The rows of a group lie close to one hidden flat surface of 9 dimensions, which may be shifted away from zero. Surfaces can cross.
In the rows, zero is written as 128.
Some rows, each with its group after it:
[144 109 179 118 161 106 152  93 112 118  91 157 123 141 110 148 114 124
  96 141 113  97]	Remar
[167 142 165 111 133 119  93 127 164 147 149  55  85 153 119 112 139 106
  82 117 126 111]	Vip
[ 53 119 127 112 167 183 138 127  68 115 104 128 125 147 166 129 143 120
 142  98 128 158]	Vip
[ 81 115 175 125 173 102 143  77 180 124 112 105  93 140 146 108  97 110
  86 156 112 110]	Remar
[160 108  94 106  95 164 122 131 121  94 135 157 126 135  60 199 154 141
 153 121  92 155]	Kugak
[121 142 120 169 106  91 111 169 169 142 130 149 214  78 125 109  99 160
 160 164 128 107]	kival
[155 158 168 128 137 133 143 113 150 146 164 100 109 112 165 106  96  90
 137  99 157 134]	divi
[150 103 112 119 163 158 159 130  87 144 203 141 162  89 182  96 118 104
 126  99  79 131]	kival
[ 86 142  86 126 111 130 104 165  97 125 156 136 146 134 116 124 141 154
 117 139  65 134]	divi
[ 87  96  52 139 145 162 129 107 131 152 162 128 116 120 155 139 155 137
 182 127 163 177]	kival
[167 109 183 109 130 151 138 145 125 115  81 127 123 125  99 141 125 101
 138  97 147 107]	Remar
[121 173 130 130 131 114 107 158 135 175 120  97 124 128 127 118 130 116
 152 126 156 130]	mugud
[126 159 128 125 101 156 145 134  74  72 124 157 164 107 159 163 152 136
 147  86 131 172]	Vip
[159 175 145  95 129 153 117 139 101 125 145  84  94 151 136  99 145  94
 112 102  95 145]	divi
[109  57 124 131 111 153 152 106 188  53 114 138 148  88 140 129 152 142
 103 134 123 132]	Vip
[184 207 144 129 121  99 134 140 115 160 168 145 144 138 104 126  79 114
 147 142  52 129]	Vip
[184 158 140 128 148 165 130 141  88 154 108 168 200 126 113 126  90 112
 211 139 112 152]	kival
[ 45 118 123 110 129 128 118 190 114 142  94  97 111 121 129 117 160 124
  99  96 148 102]	Remar
[149  96 144 118 175  82 157 118 144 163 166 132 144  86 112 137 119 101
  83 132  93  83]	Remar
[142 120 127 134 101 164 138 145 170 121 186 134 149  91 113 133  95 114
 184 112  86 141]	mugud
[185 105 171 104 114 132 145 110 119  89  76 157 110 144  67 188 144 122
 113 121 126 116]	Kugak
[135  89 164 109 141 158 148 141 189 146  87 113  97 126  81 140 104  81
 178 116 145 117]	Vip
[116 136 115 115 140 129  67 148  98 157  76  97 159 143  79 198 215 156
 145 128 173 139]	divi
[197 165 162  95 128 108 108 157 140 135 155  62 146  90 131 109 177  94
  76 102 107 120]	mugud
[181 169 161  91 158 121  99 145 118 175 100  68 122 141 120 130 174  94
 124 113 153 131]	divi
[178 161 154 116 152 130 112 128  94 144 152  82 159 114 185  98 162 117
  96  99 131 129]	Remar
[135 130 183 152 155  64 159  92 144 123  87 163 166 116 152 110  85 136
  88 170 122  88]	Kugak
[144  94 128 138  96 116 139  99 180  50 130 130 155  94 140 125 155 165
  70 153 111 126]	Vip
[ 92 136 163 148 132  93 134 107 214 146  54 139 109 146 101 128  69 123
 174 189 165 127]	kival
[ 70 151 133 147 131 167 157 129 131 126 129 174 157 123 143 122  57 120
 207 136  85 165]	Vip
[109 144 153 136 169 160  81 132  57 157 182  97 164 161 183 103 126 137
 123  99 131 111]	mugud
[113  96 139 128 122 133 104 167 160 150 115 124 166 109  65 172 136 140
 159 126 136 108]	divi
[158 170 198 125 129 142 125 142 116 145 141 119 108 160 123 102  67  99
 149  96 109 103]	Kugak
[134 131 147 125 119 164 114 147 146 150 134 119 100 165  81 129  81 109
 181 126 108 126]	Kugak
[185 106 182 125  88 191 128 156 177  95 129 128 157 107  90 144 102 111
 193  94 120 133]	kival
[ 90 109 176 157  89 117 133 113 179  56  95 158 122 138 106 137  80 157
 110 153 105 105]	kival
[150 161  85 125 127 117 116 126  33 106 131 163 162 142 147 132 169 168
  94 139  96 149]	Remar
[162 144 161 144 139 111 137  97 152 156 182  82 125  90 196 138 129 115
 132  81 217 123]	divi
[ 79 100  77 150 131  87 146  94 124 121 121 190 116 131 117 142 117 164
 109 180 108 126]	kival
[ 90 151 174 135 152 161 117 111 156 109 150  94 169 128 173  89  91 113
 149 144  78 147]	Kugak
[146 138 186  93 170 133 153 142  57 130  91 129 161 119 150 122 143  97
 103  95 105 117]	Vip
[140 165 103 124 142 124 138 102  79 129 174 160 156 137 154 129 114 132
 126 146  61 161]	kival
[139 136 171 126 126 139 119 149 146 131 121 129 163 125  96 147  98 118
 165 124 105 120]	divi
[157 166 127 136 119 133 109 175 126 159 110 115 174 107 142  71 120 114
 175 133 141 135]	Remar
[146 164 138 138 126 104 105 137 156 157 119  98 163 112 112 130 131 128
 138 144 143 128]	kival
[109 118 138 129 142 160 110 117  76 105 144 124 151 140 158 148 145 150
 121 100 130 134]	mugud
[148 175 170 113 139 134 125 117  87  87 126 138 184 136 140 136 130 140
 109 131  58 146]	Kugak
[167 183 145 121 131 143 106 112  86 128 165  99 167 125 163 169 157 130
 138  92 137 160]	divi
[148  95 173 125 132 104 130 140 195 156  82 105 123 103  93 128 123 108
 122 139 179  87]	kival
[ 92 151  52 144 139  99 107 134 110 156 171 115 157 109 165 114 166 156
 104 148 121 147]	Vip
[ 68 124 115 136 131 172  77 126 122 139 113  83  94 174 137 136 151 144
 158 110 198 141]	mugud
[115 109 208 129 168 200 104 115  98  99 151 103 184 141 190  97 113 127
 127 100 111 105]	mugud
[130 140 164 164 130  67 165 103 133 125 120 183 154 112 159 104  65 136
 109 156 135  95]	Kugak
[143  90 141 132 116 109 145 103 138 120  81 177  89 156  74 161 103 142
 131 148 147 102]	Kugak
[145 160  95 119 161 136 133  87 128 171 166 131 109 145 126 140 111 103
 184 149 105 183]	kival
[ 85  98 153 150 108 146 143 138 184 113 166 125 117 110 146 109  72 120
 141 107 124 106]	divi
[146 187 145 135 107 145 100 149 148 122 101  89 140 150 150  43 111 124
 152 159 120 156]	Remar
[103 180 118 123 129 177 139 159  70 134 160 130 157 111 162 142 123 109
 186  71 110 180]	Vip
[148 105 149 131 163  96 133 127 180 171 127 132 158 108  94 104  90 112
 124 183  82  87]	Kugak
[111 104  85 115 121 171  89 132 142 139 181  64  88 142 124 147 174 131
 139  95 153 148]	Kugak
[134 128 168 109 117 172 117 128 134  83 133  90 116 121 151 148 159 117
 120  75 149 141]	mugud
[102 100 119 137 139 139 151  97 108 102 137 180 140 127 131 167 119 147
 144 126 116 135]	Remar
[112 110 112 131 149 100 156 157 126 168 146 158 160  86 106 139 115 118
 125 133  95  99]	Remar
[156 116 102 114  87 154 102 194 215 150 138  73 107 103  94  72 141  98
 156 128 129 125]	Remar
[147 151 158 115 118 127 141 128  98 108 113 129 127 114 127 173 150 118
 121  89 146 131]	mugud
[109 133 179 115 118 145 135 100 122  60  34 145 125 148 131 153 141 137
 123 134 149 145]	mugud
[ 93 157 147 140 133 129 125  89 100 116  68 138  99 178 162 146 124 139
 147 134 198 154]	divi
[ 82 181 137 140 121 112 133 130 121 130  77 137 136 129 141 141 120 132
 165 135 181 159]	mugud
[182 149 150 118 120 104 160 163 161 174 152 119 144  52 101 169 124  77
 157  76 147 118]	mugud
[150 129 230 122 123 149 160  95 147  67  70 150 136 137 125 152  87 112
 144 117 122 124]	Kugak
[126 124 100 144 109 124 147 138 152 101 132 146 183  65 146 136 148 145
 144 134 148 144]	Vip
[105 105 133 164 124 121 116 130 171 151 194 107 177  66 167 153 124 142
 147  93 184 112]	divi

New rows. What belongs after each?
[160 123 172 112 121 167 139 127 155  91 117 129 152 119  97 163 119 109
 167 110  94 155]	Kugak
[113 147 186 116 180 147 129 149 167 197 141  76 120 128 140  69  69  63
 162 114 105 111]	Vip
[ 90 112 167 139 128 185 147 118 124  87  86 157 151 141 155 116  85 127
 178 117 143 137]	kival
[167 156 134 106 126 128 122 128  62 103  91 152 154 149  93 182 165 138
 115 130  93 149]	Kugak
[ 89 156 158 129 173 119 139  67 153 139  98 116  86 174 150 125  92 113
 149 156 144 157]	kival
[ 61 139 113 146 140 146 138 135 172 165 117 134 129 130 132 118  80 121
 212 148 140 152]	Vip
[205 177 216 116 113 121 121 122 164 106 154  88 116 134 132 105  91  98
 105 112  84 111]	Vip
[151 129 157 118 114 127  96 127  84  91  82 113 140 147 124 154 184 154
  85 109 165 116]	kival
[154  83 170 117 107 145 168 111 148  45  90 174 158  98 120 140 122 130
 106 129  93 120]	Vip
[114  90 142 112 118 131 164 198 104 139 102 177 145  98  60 158 118 111
 136  92  96  82]	Remar
[150  98 101 109 157 120 152 104 177 172 190  99  85 100 119 126 126  85
 117 124 113 120]	kival
[ 70 127 162 130 179  81 157 120 123 152 130 137 148 109 149 112  98 115
  81 140  94  90]	Remar
[119 159 179 144 123 127 114 131 153 119 100 112 164 130 145 117 101 131
 152 132 148 128]	kival
[133  56 167  96 160 142 168 126 105  85  44 156 151  96 113 151 176 110
  93 114 143 102]	Vip
[106 160 127 119 133 125  78  95 115 126 143  73  64 200 134 127 150 145
  82 137 132 141]	Vip
[157 119 226 133 111 137 122 141 173 101  85 107 157 122 113 118 104 112
 136 115 150  94]	kival
[156 104 214  97 128 173 136 115 172  87  94  92  89 139 108 139 119  87
 129  88 135 119]	Vip
[142 137 140 104 134 142  83 142  88 123 110  94 142 139  98 181 193 141
 108  99 138 133]	divi
[ 33  94 129 164 102 168 108 112 136  75 161 126 144 131 156 178 132 183
 141  94 154 136]	divi
[117 143 140  99 201 118 121 152  73 184 157  83 155 110 173  86 156 100
  84 115  91 109]	Vip
[111 130 147 134 127 155 114 127 120 142 159 127  65 204 107 102  60 122
 142 128  96 112]	Kugak
[135 155 176 126 176  88 149  95 159 184  70 148 115 154 110 120  71  93
 161 189 129 121]	kival
[123 120 179 126 150 145 118 133 175 157 128  78 106 142 129 105  90  93
 149 124 142 109]	Kugak
[132 149 111 139  93 118 140 130  80 119  69 186 119 148  89 195 132 149
 175 119 179 151]	Kugak
[111 140 128 147 124 133 119 135 140 115 102 157 172 138 123  88  87 149
 152 192  73 145]	mugud
[192 112 156 101 154  97  97 175 154 203 129  63 143  89  81 143 178  87
 104  99 163  79]	divi
[106 146 137 130 121 130 132  99 156  98 192 108 109 130 159 122 101 130
 108 122  81 145]	kival
[ 85 147 158 133 126 164 125 130 160 123  79 120 110 158 116 118  85 112
 199 139 146 159]	divi
[109  93  74 121 142  82 134  96 154 144 160 113  77 123 120 144 173 140
  64 140 129 117]	kival
[147 153 133 119 102 140 145 120  91  65 132 149 160 103 155 154 157 144
 115 100 115 159]	Vip
[199 129 172  92 124 136 137 127 129 125 118 110  77 143  89 142 135  93
 110  95 123 114]	divi
[149 148 140 116 146 132 135 175 162 208 150 101 139  88 106 126 107  74
 188 104 137 122]	Vip
[143 154 140  98 152 143 151 164  58 152 131 139 159 104 134 146 140  97
 144  82 102 138]	Vip
[178 133 173 105 119 174 126 117 164 117 138  91 104 128 110 163 126  93
 166  82 147 150]	divi
[ 81 138 131 141 143  97  90 139  98 139 135  94 150 121 165 137 175 154
  82 112 176 102]	divi
[ 89  75 127 122 118 154 102 163 179 132 125  82 101 122  91 134 146 122
 131 106 148 107]	divi
[180  97 138 102 130 152 111 143 110 142 172 104 127 124  98 162 159 119
 111  81 119 100]	mugud
[130 119 147 147 170 127 145  81 186 157 169 115 161  93 171 109  87 108
 153 149 141 134]	Remar
[ 70 106 142 107 206 124 131 138 110 167 117  98 161 116 172  71 130 106
  98 142 106 100]	Vip
[132 187 135 154  92  75  82 148 160 133 109 117 169 124 105 144 134 161
 130 167 133 127]	kival
[172  94 146 113 150 103 125 111 148 138 147 125 134 132  92 118 125 124
  75 161  62  89]	Kugak
[ 77 145 122 110 194 136 116 133  55 185 117 115 111 174 136 115 131 114
 128 138 103 126]	Vip
[115  77 136 138  92 149 132 141 156  75 151 129 144  96 128 134 140 145
 109 101 127 107]	kival
[ 90 120  46 124 103 160 120 131 144 126 166  98  52 140 142 104 149 127
 141 116 147 172]	divi
[147 196 113 132 132  74 102 105 121 152 127 108 127 148 115 147 146 139
 102 169 114 148]	kival
[137 130 114 140  96 166 121 115 166 110 114 151 133 141  88 166 111 143
 212 148 135 171]	kival
[142 153 116 150  95 101 138 122 157 107 123 164 157 110 121 140 104 148
 144 160 118 148]	Vip
[115  97 162 122 158 127 110  90 127  99  70 126 116 172  98 134 133 143
  92 177 101 119]	Kugak
[175 134 169 117 167  81 135 134 151 175 114 105 150 108 120  93 112  92
  99 155 119  87]	Remar
[ 84 171 176 146 128 145 130  96 189 114 157  91 109 141 169 100  66 110
 160 133 112 157]	kival
[157 126 150 124  95 125 140 115  91  97  76 161  81 163  93 191 139 133
 127  97 188 124]	Kugak
[124 176 158 104  93 156 106 115 118  54  94  87  93 170 142 113 150 131
  94 122 111 173]	mugud
[148 102 127 134  81 140 100 143 135  86  41 160 145 150  60 190 161 168
 175 142 193 136]	kival
[ 86 139 126 156 150 113 143 160 141 179 108 157 193  88 145  98  83 121
 187 150 142 119]	Remar
[142 117 162 140 140 184 145 150 106 123 100 161 198 108 146 105  83 116
 205 114 133 134]	kival
[131 122 137 113 114 150  97 108 172 107 172  66  81 148 137 124 145 125
 100 116 115 138]	Vip
[119 183 174 110 156 143  85 190 129 173  87  85 191 132  96 119 120 103
 176 140  89 130]	divi
[106 100 194 138 119 159 117 140 179 114 138  88 139 110 137 142 106 124
 135  83 160  98]	divi
[169 118 108 110 157 136 115 136 130 175 137 105 136 108 118 138 158 111
 152 118 158 131]	kival
[133 138 143 111 113 140 110  87 170  99 136  81  68 161 111 163 146 122
 116 121 139 150]	kival
[121 145 145 126 106 134 119  94 124  77 143 124 105 156 131 147 126 143
  97 126 100 138]	kival
[102 104  64 118 143 138 144 156  81 164 105 165 149 103 101 176 169 126
 170 113 150 146]	Vip
[123 180 199 125 154 128 139 140  93 143  41 148 145 141 136 143 106  97
 179 114 176 141]	Vip
[105 102 116 119  79 200 121 146 141  74 101 118  88 151 110 135 144 128
 167 100 152 167]	Remar
[171 146 157 121 104 131  95 144 185 131 162  61 130 103 113 140 146 111
 123 104 135 130]	kival
[107 165  80 138 106 150 121  88 109  98 155 165 123 167 117 168 115 163
 175 157  87 198]	kival
[ 78 131 139 115 107 153 104 185  87 115  24 111 112 153 115 127 171 133
 141 103 199 130]	Remar
[157 158 120 106 119 161 138 106 126 129 109 112  61 164 123 128 127  93
 164 118 144 176]	divi
[136 140 185 119 157 142 137 127 152 118 174  85 156 104 172  68 108  95
  89 120  60 112]	Vip
[132 125 156 121 142 140 131 128 105 109 149 105 152 111 180 104 144 122
  94  95 124 113]	kival
[137 105 111 145  60 118 122 120 244  90 174 116 100 103  58 174 116 147
 137 139 107 126]	kival
[211 114 169 103 143 194 134 145  59 114 105 146 175 128 121 134 146 108
 166  83 131 134]	kival
[141 128 144 122 109 120  99 115 192 122 101  83  99 134  96 160 154 128
 128 130 173 136]	kival
[ 32  97 139 124 104 181 144 161 113  80  90 149 104 139 113 149 123 130
 141  83 133 127]	Remar
[108 104 136 114 123 136 139 174 110 123 106 148 131 116  96 142 134 118
 126 102 114 100]	Remar
[ 72 126 116 121 134 176 132 100 100  86 172 131 121 156 165 118 115 138
 113 123  61 157]	Vip
[108 117 126 143  95 168 129 128 194  89 206  97 127 105 152 125 107 126
 147 104 103 151]	kival
[ 53  79 104 144 128 143 162 160 180 140 155 155 138  82 113 149  89 121
 178 117 118 122]	Remar
[119 102 132 134 121 133 132  92 141  94 146 133  88 151 128 139 115 146
 105 130 119 124]	Kugak
[111 141  93 150 126  96 131 110 129 123 144 179 152 146 119 115  86 163
 123 194  49 135]	Vip
[107 149  77 128 143 107 139 138  50 138 101 185 170 116 130 159 154 150
 142 143 126 155]	Vip
[149 146  99 133 154  75 105 168 141 226 145  96 145  96 127 116 146 114
 129 136 180  98]	Kugak
[153 133 175 103 121 184 112 103 148  89 154  70  89 146 136 144 141 102
 131  77 134 153]	kival
[115  97 159 138  93 140 139 106 132  37  89 176 126 160 105 154 104 162
 102 134 104 117]	kival
[ 47 100 134 151 119 169 120  95 188 100  69 117 114 141 138 155 120 147
 194 133 211 173]	Kugak
[111 145  90 123 140 154 135 156  97 147 188 123 164  88 162 127 141 111
 149  92  95 155]	Vip
[123  72 128 120 118 147 168 123 134  82  68 192 132 115  89 165 129 134
 146 137 121 134]	Vip
[121 158  72 154 136  93 151 127 162 198 156 120 103 105 171  77 101 105
 170 147 181 153]	divi
[ 56 149 121 120 161 175 129 118  91 135 176 126 119 167 166 100  87 121
 147 126  54 150]	Vip
[185 146 113 118  67 164 154 145 133  85 180 149 141  83 109 187 142 124
 164  70 107 166]	Vip
[122 140  85 133  96 168 102 175 117 175 153 124  74 166  79 154 105 124
 206  94 154 138]	Kugak
[151 199 130 109 131  84 108 154  53 163 139  96 133 122 144 149 180 119
  85  86 150 129]	mugud
[151  83 198 121 166 140 148 120  96 130  75 178 160 126  93 178 108 120
 144 109 146  80]	mugud
[131 151 177 125 149  98 131  96  89 113  24 174 143 170 103 152 116 140
 118 172 140 124]	Kugak
[180 136 146 101  97 151 109 137 172 105 126  87  92 145 107  79 124 105
 116 140  94 137]	Remar
[153 122  77 133 100  78 122 122 108 113 123 172 139 130  77 173 159 173
  84 169 101 120]	kival
[193 228 186 119 159 122 114 124  75 163 152  99 187 127 171 125 123 105
 139 115 104 148]	divi
[183 138  99 122 123 180  95 154 125 163 113 105 173 110 107 162 171 130
 222 107 189 167]	kival
[148  96 117 122 133 134 159 110 174 135 163 155 111 113 102 132  89 110
 148 139  90 125]	kival
[131 123 177 130  90 121 126  89 217  89  99 122  76 159  66 166  92 127
 137 155 119 128]	kival
